There are 3 ways to turn a row about zero (a turn may also mirror it). The second row of each pair is the first, turned, with some noise. The first 27 pairs use one turn. New pairs use 3 turns, one after the other, and a turn may come again.
Known pairs, each followed by its turns in order:
-3.51 -0.18 -3.18 -1.40 +3.65 +1.38 +2.82 -2.36
+3.67 +4.25 -0.23 +3.39 -1.61 +2.16 +2.63 +1.03 -> J_220

-2.39 -0.90 -1.71 -2.10 -2.46 +3.27 +3.76 -3.40
+2.96 -0.57 -2.81 +4.53 +2.22 +1.52 +1.67 +1.86 -> J_220

-1.32 -0.44 -3.73 -0.49 -0.95 -0.76 -2.67 +4.05
+0.79 -1.59 +1.59 -0.64 +0.00 -0.35 +2.79 +5.40 -> J_856

+0.50 -4.02 -2.70 -3.55 +1.43 -1.09 -3.77 +0.81
+2.20 -1.06 +2.12 +3.32 -3.42 -1.98 -0.28 +3.87 -> J_856

-0.77 +1.93 -2.87 -3.48 +3.34 +0.34 -0.97 +1.52
+1.37 -3.17 -0.86 -1.22 -2.90 +2.08 -1.44 +3.49 -> J_856

-0.14 -0.54 +3.67 -3.75 -0.11 -3.15 -3.21 +3.38
+1.08 -2.78 -1.61 -6.75 -1.14 -0.93 +0.12 -2.76 -> J_220

+3.03 +3.27 +3.54 +2.54 -1.86 -3.37 -1.14 -3.79
+1.01 -4.42 +5.84 +2.54 -1.00 +3.30 +0.01 -0.15 -> J_502

-3.29 +1.27 +0.77 -1.69 -2.26 -0.83 +2.68 -3.95
+2.61 -1.94 +0.69 +0.39 +3.78 -1.40 +1.68 -3.77 -> J_502

+0.83 -2.04 -0.22 +3.65 +2.30 -1.05 -0.02 +3.86
-3.59 +0.95 +1.45 -0.84 -2.51 -2.70 -2.46 +2.61 -> J_502

-3.23 -1.61 +2.78 -2.10 +2.56 -0.11 -2.08 -3.92
+3.82 -1.05 +1.17 -5.18 +0.22 +0.48 -0.88 -1.71 -> J_502

+3.32 -1.16 +2.09 +1.35 +0.71 +1.36 -1.40 -3.91
-5.24 +0.18 -0.65 +0.19 +0.97 +3.26 +1.23 +0.11 -> J_220

+3.86 -0.16 -3.63 +3.01 +0.63 +1.45 +3.66 -2.34
-5.02 +0.99 +0.60 +2.55 -0.46 +2.56 -0.23 -3.58 -> J_502

+0.09 +3.62 -0.28 -4.06 +1.53 +2.96 -3.98 +3.45
+2.28 -3.23 -4.12 +1.88 -1.42 +3.39 +1.72 +3.23 -> J_856

+2.97 -1.05 -1.39 +1.86 -3.71 +1.67 -0.11 -4.04
+3.23 +2.18 -0.47 +0.15 +2.92 -4.13 -1.36 -2.25 -> J_856

+0.65 -2.85 -2.99 +0.36 +2.78 +0.78 -0.51 +3.59
-3.53 +2.69 -3.02 -1.81 -2.79 -0.54 -0.63 +0.92 -> J_502

-1.26 -2.48 -0.34 -2.29 +1.09 +0.34 +3.46 -1.46
-1.48 -0.99 -1.88 -2.48 +2.62 -1.07 +1.19 -2.36 -> J_502

+3.30 -0.66 -3.17 +0.15 +3.94 -2.38 +1.26 -4.04
-0.24 +0.42 -0.05 -2.23 -3.61 -4.04 -4.75 -0.17 -> J_856

-0.27 +1.89 -0.64 -3.09 -1.32 -3.86 -1.05 +2.87
-1.64 +0.83 -0.46 +0.45 +0.41 +2.65 -0.35 +5.28 -> J_856

+3.50 +3.41 -2.42 +2.34 +0.49 +0.36 +2.41 +1.28
-3.08 -0.34 -0.60 +5.02 -2.00 +0.65 -1.29 -0.98 -> J_502

-3.54 +3.19 +0.85 -1.94 -1.31 -3.39 -3.30 -3.93
+1.32 -5.26 +1.42 -0.69 -4.74 +1.89 +3.01 +0.78 -> J_220

-0.78 -3.79 +3.10 +0.02 -2.19 +3.29 -3.20 -3.85
-3.66 -2.35 -5.05 +2.15 -0.22 +1.68 +2.85 -1.81 -> J_220

-2.92 +3.28 -1.68 +2.00 +3.24 -3.86 -1.79 -1.88
+0.20 +0.11 +5.35 +0.83 -6.20 +0.38 +1.76 +0.25 -> J_220

+1.49 -1.09 -0.27 +1.91 -0.90 -1.13 -0.85 -3.47
-1.34 -0.57 +3.63 -0.50 -0.26 +2.64 +1.10 -1.42 -> J_502

-3.49 -1.12 -3.90 -0.35 +0.94 -2.89 +2.57 +3.31
+5.39 +1.72 +2.38 +0.11 +0.19 -3.62 +1.31 -1.87 -> J_220

-1.23 +2.33 -1.16 +4.07 -2.00 -0.42 -0.07 +4.09
-2.22 -1.27 -0.85 -3.46 +3.60 -0.59 +4.27 +1.69 -> J_856

+1.71 +3.25 -0.84 -0.61 -1.09 -4.05 +1.72 -0.93
-2.32 +2.07 -1.16 -2.58 +2.09 +0.25 -3.83 +2.36 -> J_856

-3.07 +2.63 -3.60 +2.97 -1.38 -2.68 -1.18 +3.69
+2.61 -1.51 +4.17 +2.19 -2.98 -4.49 -3.01 -1.50 -> J_220

New pairs. What belongs after each?
-0.96 +3.24 -1.95 -1.88 -3.09 -1.07 -2.71 +0.06
+3.82 -1.17 +3.16 -0.62 -0.98 +3.34 -0.53 +0.81 -> J_502 J_856 J_220

+1.84 -3.22 -1.63 +1.04 +1.02 +1.73 +3.69 -1.53
+2.64 +0.17 +0.53 +3.60 -0.28 -1.38 -0.98 +4.09 -> J_220 J_220 J_502

+0.24 -3.69 +2.30 -1.66 +2.05 -2.08 +3.31 +3.43
-2.13 -0.52 +2.19 -0.96 +3.68 +4.45 +1.66 +2.75 -> J_502 J_220 J_220

-1.34 -2.84 -1.41 +0.50 +3.87 +2.14 +3.39 +1.94
+0.41 -0.99 +0.67 -2.73 -5.75 -0.13 +0.76 -2.31 -> J_856 J_502 J_856

-1.08 -0.51 -0.03 -2.67 -3.89 -0.13 -2.66 -0.93
-2.14 -2.86 +0.43 +1.57 +3.07 +2.47 -0.93 +1.69 -> J_856 J_220 J_856

-3.61 +3.44 -3.47 +2.52 -3.84 +0.33 +0.78 +3.05
+4.42 +3.46 -0.42 +0.96 +5.70 +0.38 +1.84 -0.44 -> J_856 J_856 J_856

-1.26 +3.98 +0.54 +2.13 -1.90 -2.83 -0.82 +2.82
+3.76 +0.70 +2.11 -0.52 -3.26 -1.47 +1.27 +3.11 -> J_502 J_856 J_220

-0.11 +1.30 -3.67 +0.99 -2.34 -3.95 +3.30 -3.35
+6.16 -0.76 +2.31 -2.07 -3.59 -0.91 +0.47 +0.45 -> J_220 J_220 J_220

+3.22 -0.24 +0.34 -3.76 +1.11 +4.09 -0.87 +0.99
+3.65 -1.16 -4.25 -1.41 +3.29 -1.25 -1.46 +0.41 -> J_220 J_502 J_856

-0.70 -1.21 +2.84 -0.18 -0.32 +0.12 +0.56 -0.95
+0.46 +0.44 +0.66 -2.28 -0.54 +1.27 +0.61 -2.20 -> J_856 J_856 J_502

-2.80 +2.62 -0.60 +1.84 -0.16 -0.39 +0.67 +2.83
+1.56 +1.11 +2.19 -0.53 -2.77 -3.17 -1.49 +0.71 -> J_220 J_856 J_220

-4.02 -0.39 +3.71 +0.27 +2.35 -3.31 -1.33 -3.35
-2.22 +1.05 +2.40 +2.20 +2.60 -3.95 +3.62 -2.85 -> J_856 J_220 J_502

-2.07 -2.00 -0.62 -2.19 +3.68 +4.00 -1.95 +2.26
+0.53 +1.55 +0.20 -0.86 +1.82 -2.23 -4.38 -5.35 -> J_502 J_856 J_220

-2.32 +2.89 +2.86 -3.46 +3.58 -4.10 +0.04 -1.65
+0.06 +0.83 -4.58 -0.83 +4.32 -3.18 -2.48 -2.46 -> J_502 J_502 J_502

+2.27 +1.61 -1.85 +3.16 +1.70 +2.96 +3.17 -1.75
+1.99 +1.96 -1.10 +3.62 +4.65 +1.54 +1.43 +2.14 -> J_856 J_502 J_220

-2.02 -0.95 -3.24 -0.49 +1.28 -2.83 -0.44 +2.04
-0.31 -1.44 +2.29 +2.05 -4.15 +0.88 -1.09 -0.27 -> J_220 J_856 J_220

-0.14 -3.76 -1.67 +0.20 +3.42 -3.68 -3.20 -0.50
+0.95 -1.96 +0.73 -0.18 +0.66 -4.82 -5.03 -1.87 -> J_856 J_856 J_502

-0.75 -0.20 -2.11 -0.23 -3.81 +3.59 -0.34 -1.22
-2.52 +3.21 +2.72 +0.23 -0.55 -0.10 -2.40 +1.81 -> J_220 J_856 J_856

+1.11 +2.01 -3.70 +1.58 -4.08 -0.62 -2.51 +3.86
-6.45 -0.60 +2.30 -1.67 +2.58 -3.32 +0.74 -0.87 -> J_220 J_856 J_856

-0.81 +2.25 -3.34 +3.09 +3.58 +3.58 -2.12 +1.92
-1.54 -4.27 +0.06 -4.26 +0.18 -0.89 -2.99 +3.01 -> J_856 J_856 J_220

+0.23 -1.10 -3.97 +1.28 -2.30 +0.90 +0.95 -3.57
+0.70 -2.24 +1.16 -1.93 +1.21 -0.74 +3.23 -4.07 -> J_220 J_856 J_502

+3.68 +2.42 +2.29 -3.76 +1.66 +2.25 -0.84 -0.85
+3.32 -0.09 -1.23 +2.13 -3.99 +0.97 -3.40 +2.79 -> J_502 J_502 J_220

-1.79 +0.65 -3.34 +0.53 +3.30 -0.32 +2.26 -0.89
-1.07 +0.83 +2.76 +2.52 -0.50 +0.13 -2.93 +1.76 -> J_856 J_856 J_502

-2.51 +2.66 +2.06 +3.55 -0.89 +1.30 -0.91 -1.45
+0.84 +0.33 +2.72 -2.97 -0.39 -2.89 +0.34 +2.21 -> J_220 J_502 J_220

+3.72 +2.69 +1.91 +3.85 +1.15 -0.95 +3.81 -3.07
-1.64 +0.90 +2.16 +1.33 +1.34 -4.06 +2.93 -4.58 -> J_502 J_220 J_502

+1.21 +3.63 +2.09 +2.03 +3.79 +2.87 -0.50 +3.49
+2.60 +3.06 +1.92 +5.19 +0.83 -3.43 +0.44 +0.64 -> J_220 J_220 J_856

-1.92 -1.69 +2.58 +2.06 -2.56 +0.28 -2.23 -0.54
+1.38 +0.05 +1.22 +2.10 -1.26 -1.60 +3.52 +2.97 -> J_502 J_502 J_856

-3.47 +3.66 +2.29 -2.07 +3.30 +2.87 -2.58 -3.23
-1.74 -1.10 +7.57 +1.60 +0.45 -0.32 -2.87 -2.38 -> J_502 J_856 J_220

-4.06 +0.08 +1.55 -3.50 +3.21 -0.09 +2.88 -2.06
-1.43 +2.85 -3.71 +1.81 +0.82 +2.28 +0.81 +3.69 -> J_502 J_220 J_220

-0.67 -1.70 -2.19 +1.03 +1.59 +1.26 +3.57 +0.28
+4.02 -0.21 +0.00 +1.48 -0.60 +0.55 +1.01 -2.27 -> J_220 J_856 J_220

+0.41 +3.14 -2.77 -4.05 -3.57 -0.94 +4.07 +2.98
+3.98 -2.44 +4.63 -0.38 +2.71 -3.56 +2.05 -3.05 -> J_502 J_502 J_502

+3.31 +2.42 -2.29 +2.19 +0.62 -0.22 -0.05 -3.96
-3.05 +2.79 +1.46 +1.00 -0.57 +3.33 +2.46 +0.43 -> J_502 J_856 J_220

+0.15 -0.85 +3.61 -1.00 +2.95 +2.11 -3.72 +0.13
-1.98 +3.57 -3.67 +3.50 -0.88 -0.09 -0.99 +0.66 -> J_502 J_502 J_502

